The rows of a group lie close to one hidden flat surface of 9 dimensions, which passes through zero. Surfaces can cross.
(in the rows, 128 means zero)
Known rows, each followed by its group:
[103 135  88 161 103 155 150 128 132 163 157 131 158  86 176 147 156 121
 158 104] -> P
[103 147 161 133  61 101  50 133 118 147 109 110 162 146 147  95 142 129
 138 126] -> P
[122 139 191 135 134 204 119 140 125 167  85 158 136  98 149 140 140 108
 108 161] -> Q
[100  99 122 114 142 111 191 102 106 184 177  92 130 176  97 175 126 107
 112 168] -> P
[149  84 186  81 136  84 132 151 140  94 115 108 145 143 117 107 123  93
 105 160] -> P
[ 77 110 131  97 102 148  87 137  96 156 140 173 130 128  89 161 114 140
 138 108] -> N
[105  25 158 138  88 140 122 146 134 129 141 101 184 112 153  86 116 105
 151 139] -> P
[135 176 115 128 123  78 120 143 113 118 120  88 108 126 148 122 151 132
 133  97] -> N
[128 135 102 117 138 104 158 114 216 111 132 146 150 133 160 147 157  88
 117 157] -> Q
[ 73 139 154 188  65 185  90 161 163 185 128  94 167 143 179 160 148 135
 125 185] -> Q
[103 158 115 116 129  70 126  71 177 112 126 112  99 160 101 153 117 123
  81 128] -> N
[115  87 136  98 125 113  94  87  78 139 100 156 130 146  55 116  57 124
  92 123] -> E
[121 147  95 178 122 131 127 155 107 152 132 113 150  95 159 134 132 124
 154 102] -> A
[112 163 142 140  94 144  61 163 120 121 106 170 141  64 156 113 155 141
 167  63] -> P
[132 160 125 175  77 194 107  87  79 173 108 113 136 135 147 116 101 169
 109 151] -> E
[134 186 111 138 113 122 114 169 147 150 124 125 154 150 179 136 179 116
 150 156] -> A
[107 136  84 157  89  89 118 133 120 139 161  76 136 155 144 123 135 148
 153 112] -> Q
[ 71 139 129 147  86 125 131  87 126 163 159 117 148  90 129 177 125 124
 111  98] -> N
[ 97 135 133 119 140  92 125  77 218 128 132 159 141 162 103 157 135  91
  93 161] -> A
[125 132 155  61 157  90 156 131 135 112 136 130  97 129 107 157 152 107
 110 118] -> E
[122  59 135 141 130 160 139 138  75 140 150 102 121 133 100 109  91 152
 145 122] -> P
[162  98 177 153 156 148 162  97 192  85 136 111 130 142 126 110 119 125
  96 184] -> A
[174 152 177  86 133 104 164  77  66 138 139 104 124 159  92 138 113 123
  78 165] -> N
[135 141 146  88  92 108  78 143 108  93 117 175 148  72 141  99 145 128
 155  67] -> P
[145  46 119 120 106 128 126 130 162  69 117 148 169  70 164  68 112 106
 150 102] -> P
[ 75  71 163 162 118 153 115  56 194 133 166 150 145 134  95 127 118 132
 122 136] -> A
[123  86 137 158 151 136 182  53 185 110 148 123 132 110 114 143  98 113
  85 144] -> N
[145 149 157 140 108 115 126 129  23 146 130  59 105 118 120 108 113 160
 125  93] -> E
[186 126 137 112 149 119 138 124 112  79 122 122 105 155  96 109  93 153
 105 151] -> Q
[105  76 122 102 143 104  97 150 118  95 135 156 114 127  64 133  91 135
 135  93] -> Q
[ 69  92 125 117 144 102  88 155  71 204 120 121 123 200  63 129 105 114
 144 138] -> Q
[143 137 134  80  89 128 141  93 152 103 159 156 147 136 134 151 139 132
 110 157] -> A
[134 136 152 121 109 131 157 129  91 140 150 119 154  83 144 154 141 113
 125 116] -> N
[108 112 132  90 161  63 166 131 163 126 158 141 151 112 115 169 155  68
 129 116] -> N
[166 106  90 138 172 152 176  96 101 137 127 146 115 126 128  86 118 130
 150 121] -> Q
[123  96 108 147 166  18 121 149 156 102 179  66 128 236  67 110 116 128
 148 151] -> E
[103 112 152 128 171  80 113 118  63 151  98  87  75 130  71  92 104 126
 126  66] -> A
[139  89 140 157 107 178 128 118  87 125 145 100 121 124 125 105 101 172
 136 129] -> A
[124 154 160 101 123  71 144 112 121 135 105  70 112 136 133 137 137 101
  82 132] -> E
[109 157  85  89 131 111  93 154 101 174 112 149 108 217  86 161 116 131
 117 169] -> A
[ 91 100 143 107 165 114 133 143 163 124 119 161 126  91 108 152 138  89
 127  99] -> P
[106 140 143 101 126  94 122  67 116 143 126 137 117 132  89 143 114 118
  96 109] -> N
[ 64  71 156 104 129 150 143 125 179 134 115 121 110 101 131 160 128 102
  98 131] -> E
[102 123 144 141  87 171 125 130  77 178 108  79 119 124 156 121 124 145
 120 135] -> E
[ 75 136 139  98  97 185 138 100 157 189 121 130 103 159 151 171 157 128
 100 174] -> E
[119 160 155  81 133  64 112 160 152 103 107 142 134  94 132 152 157  84
 116  99] -> Q
[196 147 175  50 154 133 168 118 175  75 108 185 140 127 126 159 133  89
  65 200] -> N
[156  87 126  19  79 167 148 100  97  71 163 188 125 104 103 158  98 160
 107 131] -> A
[169 152 118 111 137 116 153  69 119  86 132 142 104  99 123 108 121 147
 116  91] -> Q
[100  94  99 145 119 179 108 137 149 148 135 171 143 136 125 127 120 136
 155 140] -> E
[101  79 113 149 170 130 186 123 165 152 140  98 130 130 129 152 123  92
 116 152] -> P
[170 141 120 197 173 142 159 196 130 124 119  96 149 100 168 125 133 116
 151 141] -> A
[145  99 171  80 128 169 133 207  21 148 142 180 165  51 131 127 150 113
 186  85] -> N
[155 185 137 138 101 149 147  49 127 112 126 136 113  79 160 120 146 151
 109  97] -> Q
[122 100 166  65 157 102 163 151 130 104 120 120 101  99 117 149 141  97
 110 109] -> E

New rows. What belongs after each?
[172 148 115  77 177  65 116 164 122  84 101 118  74 194  97  95 130 134
 129 134] -> N
[144 161 123 148 142 108 125 135 116 146  93  76 105 172 139 106 126 130
 112 153] -> A
[ 77 175 180 114  89  90  36 127 221  94  82 162 141 126 108 177 121 112
  63 137] -> Q
[103 148 120 130 101 148  80 121 129 150  98 163 132 124 136 118 131 132
 135 114] -> N
[165 149 143 115 146 118 133 101 145 135  92 145 139 154 140  94 139  97
 112 170] -> N
[100  96 118 197 117 165 136 107 126 155 138 113 149  77 157 106 123 130
 155  91] -> N
[135 148 128 142 113 180 128  90 164 124 102 174 142  86 152 140 119 123
  97 139] -> E
[ 83  35 144 126 156  95 144 161 162 117 164  63 104 182  85 134 112 126
 130 151] -> E
[137 128 140 134 105 128 144 159  29 164 159  75 137 115 143 116 141 143
 163 101] -> P
[162 169 121 162 130  86 198 147 182  92 160  51 152 105 196 163 166 105
 112 149] -> N
[150 157 149  38  66 119 120 109 116  96 126 142 117 112 165 113 166 137
 122 117] -> A
[117  99 121 170 105 175 134 161 113 161 164 103 157 150 145 139 124 148
 154 166] -> N
[178 201 117 136 107 125 120 103 101 141 112 126 141 161 148 114 132 139
 113 164] -> E
[133 117 113 120 177  51 150 116 146 112 131  99 107 159 105 105 130 106
 129 112] -> N
[174 150 136 109 160 111 112 114 114 109  75 141 101 141 125  62 127 122
 124 120] -> N
[ 99 132 106 167  92 136 102 121 210  98 130 140 149  99 162 140 130 134
 124 119] -> Q
[195 137 127 132 135  96 137 207 138  62 126  83 140 143 159 117 129 135
 134 162] -> Q
[ 99  61 132  67 143  92 129 176 129 136 111 119 126 160 109 125 124  90
 131 145] -> E
[118 118 121  93 117 186 121 106 124 121 162 215 128 125  83 175 113 159
 129 130] -> P
[143  77 164  82 146 141 148 117 103  89 151 150 110 115  76 130 101 141
 118 116] -> A
[137 129 120  97  67  86  69  97 185  77 101 177 171 102 163  76 135 108
 129 110] -> P
[ 83 129  52 116 134 134 112 159 158 151 127 209 158 106 119 192 120 100
 140 112] -> A
[157 109 115 157 137 135 175 100 148  90 120 113 137  75 150 128  95 121
  98 122] -> A
[140 108 180 123 173 108 148 138 162  84 126 137 126  68 133 108 153  96
 137  88] -> A
[147 133 121 125 141 123 155 142  74 154 135 101 124 133 138 110 145 125
 152 122] -> Q
[156 143 139  97 110  94 114 105 120 110 124 118 131 177 113 111 119 136
 103 161] -> P
[121  79 119 192 159 159 127 130 164  68 172 173 141  49 105 125 105 153
 169  58] -> E
[120 131  63 105 117 105 201  87 106 161 185 135 151  98 150 163 150 102
 147  98] -> P
[119 131 155 119  87 146 153 130 132 134 174  93 135 138 149 170 153 141
 117 163] -> Q
[146 157 109 151 151 177 133 135 106 128 132 142  92 126 117 145 116 171
 131 124] -> P
[ 86 169 160  88 132 111 125  69 142 170 108 177 121  99 120 156 161  82
 104 100] -> Q
[152 147 143 134 116  86 156  79 110 105 127  81 124  87 149 107 126 121
 105  92] -> A
[108 103  46 135 110  83 145  49 163 107 188 117 116 172  98 129 105 159
 133 112] -> Q
[ 54 129 123 149 158 136 115 135 165 165 121 158 114  98 109 172 140 109
 132  91] -> P
[122 118 160 156 137 186 102 167 109 167  88 137 137 128 135 114 121 126
 132 157] -> Q
[169 138 122  95 116 155 141 161 125 115 151 153 147 161 135 155 136 140
 132 188] -> A
[101 102 143 171 185 136  99 166 135 142  59  97  79 115 132  71 125 117
 146  90] -> A
[112 105  93 166 131  96  79 197 156 135 105  97 150 197 122 112 105 120
 143 168] -> Q
[124 139 184  91 111 127 129 167  85 132 142 106 126 116 124 160 145 130
 117 130] -> Q
[114 187 117 178  94 106  70 126 153 145  87  96 134 135 176  92 150 130
 135 117] -> P
[141 136 109 134  89 150 148 114 107 149 165 120 154 140 152 139 138 143
 136 155] -> P
[153 154 148  79 156  88 161  98 204 108 106 170 152 126 141 146 156  59
  86 168] -> N
[119 172 154 149 104 119 153 138 129 148 126  39 110 119 188 136 173 123
 117 130] -> E
[108 156 130  90 117 116 177  37 113 181 166 125 113 155 118 158 160 119
 108 137] -> Q
[143 151 182 111 127 118  91 182  89 113  97 117 124 117 117 129 123 129
 113 123] -> Q
[114 119 109 136 111 125 139 124 140 140 142 131 156  99 160 128 144 111
 146 113] -> P
[134  80 127 114 153 142 124 173  86 122 140 135 112 138  96 111 113 143
 163 117] -> N
[124 166 122 128 122 158 128 103 126 143 145 161 116 117 130 147 150 148
 137 114] -> E
[114 109 120 119 165  83 148  99 140 134 116  96 101 167  93 127 108 107
  98 140] -> P
[106 192 106 123 113 153 112 115 138 153 142 183 125 121 124 180 155 146
 134 116] -> P
[148 149 159 109 143 145 167 119 144  98 137 131 105  98 136 155 146 131
 102 130] -> E
[154 136 114 108 138 134 215 107 110 147 169 111 130 104 178 132 179 110
 152 125] -> Q
[116 146 129 141  85  75  56 168 115  72 127 101 127  93 120 123 112 165
 140  56] -> Q
[168 110 151 108 144 182 103 101 110  94  75 178  92 122 100  77  88 155
 110 129] -> N
[154 163  76 150 140 132 123 112 133 100 106 145 101  96 146 103 122 151
 140  80] -> P
[112 116 211 133 112 133 101 109 154 131 168 118 131 168 117  96 178 142
 156 145] -> A
[167 133 113 127 143 108 196 118 123 133 147  80 133 156 151 136 138 113
 113 173] -> P
[130 156  90  56  73 112 125 104  81 146 178 166 148 186  84 192 113 151
 110 161] -> A
[120 155 155 138 116 129 113 158 119 182 111  87 139 192 139 140 145 113
 113 197] -> Q
[115 103 106 136 149 118 127 165 163 144 115 135 148 150 137 127 133  95
 143 154] -> Q
[138 139 151 103 117  89 117 193 172  68 129 119 145 105 147 157 142 115
 117 133] -> Q
[141 162 101 164  44 155 129  82 147 128 111  80 144 103 225  97 139 151
 113 140] -> A
[131 140 116 119 109 135 139  21 179  85 151 162 107 116 106 145 108 158
  87 115] -> Q
[103  94 121 111 154 126 129 184 154 129 130 186 164  59 150 129 167  77
 182  80] -> N
[108 153  77 186 133  96 101 154 116 196  94  94 150 163 165  87 147 103
 169 124] -> Q
[129 140 144  97 155  96 141 171  82 166 115 114 132 135 133 130 159  89
 144 126] -> Q
[150  77 119 157 132 150 141 116 160 102 115 103 133 155 135  90  90 137
 114 171] -> P
[131 191 107 160 116  81 103 126 181 132  91 110 147 141 175 115 156 103
 118 142] -> Q
[117 139 150 114 108 125 129 121  79 155 116  90 109 123 130 130 129 131
 112 116] -> E
[144 135 157 158 106 137 112 154 126 133 114  81 143 155 153 104 132 137
 127 171] -> P
[162  92 151 109 144 129 140 219  41 109 147  90 120 124 113 115 117 149
 160 115] -> Q
[138  79 163 136 205 149 127 225  76 120 128 142 109  91  95 109 131 129
 187  80] -> A
[ 96 170  94 155 140 105 116 127 146 143 107 140 116  78 151 135 152 113
 147  60] -> P
[ 87 120 194  59 110 124 113 120  99 125 151 152 111 102  70 184 127 133
 100  99] -> Q
[165  82 176 181 157 186 190  32 144 170 111 152 190 100 152  69 118  71
 109 184] -> N
[147 131 116 121 136 109 150 109 172 110 121 127 133 145 139 122 127 110
 107 156] -> P
[180 118 146 134 165 121 178 107 137  88 120 108 119 104 138 101 122 119
 108 134] -> N
[151 111 146 136 121 154 136 122  54 151 145  93 120 166 100 110 102 162
 129 152] -> N
[131  78 131  86 144 153 134 117 107 101 146 179 111 122  71 138  92 143
 127 114] -> P
[154  88  80 167 115 123 144 194 145  90 167  70 150 158 160 115 120 153
 163 157] -> Q
[150 126 121 158 154 128 131 104 145 112  97 120 114 114 144  72 123 126
 135 107] -> N
[170  74 154  99 147 187 184 188 153  94 171 155 164 131 128 181 121 119
 118 214] -> N
[158 113 118 121 115 167 136 108 135 105 143 148 132 155 117 126 101 155
 118 168] -> P
[116 126 165 117 106 160 131 174  81 157 160 130 153  99 139 160 157 127
 156 122] -> P
[166 190 115 152 153 151 181 149 137 136 136 108 122 131 169 165 161 129
 122 168] -> P
[126 148 136 127 113 120 109 145  93 151 143 115 129 156 124 124 146 140
 149 130] -> A
[115 133 110 167  91 125  92  90 127 147 116  95 126 185 123  93 102 156
 119 151] -> P
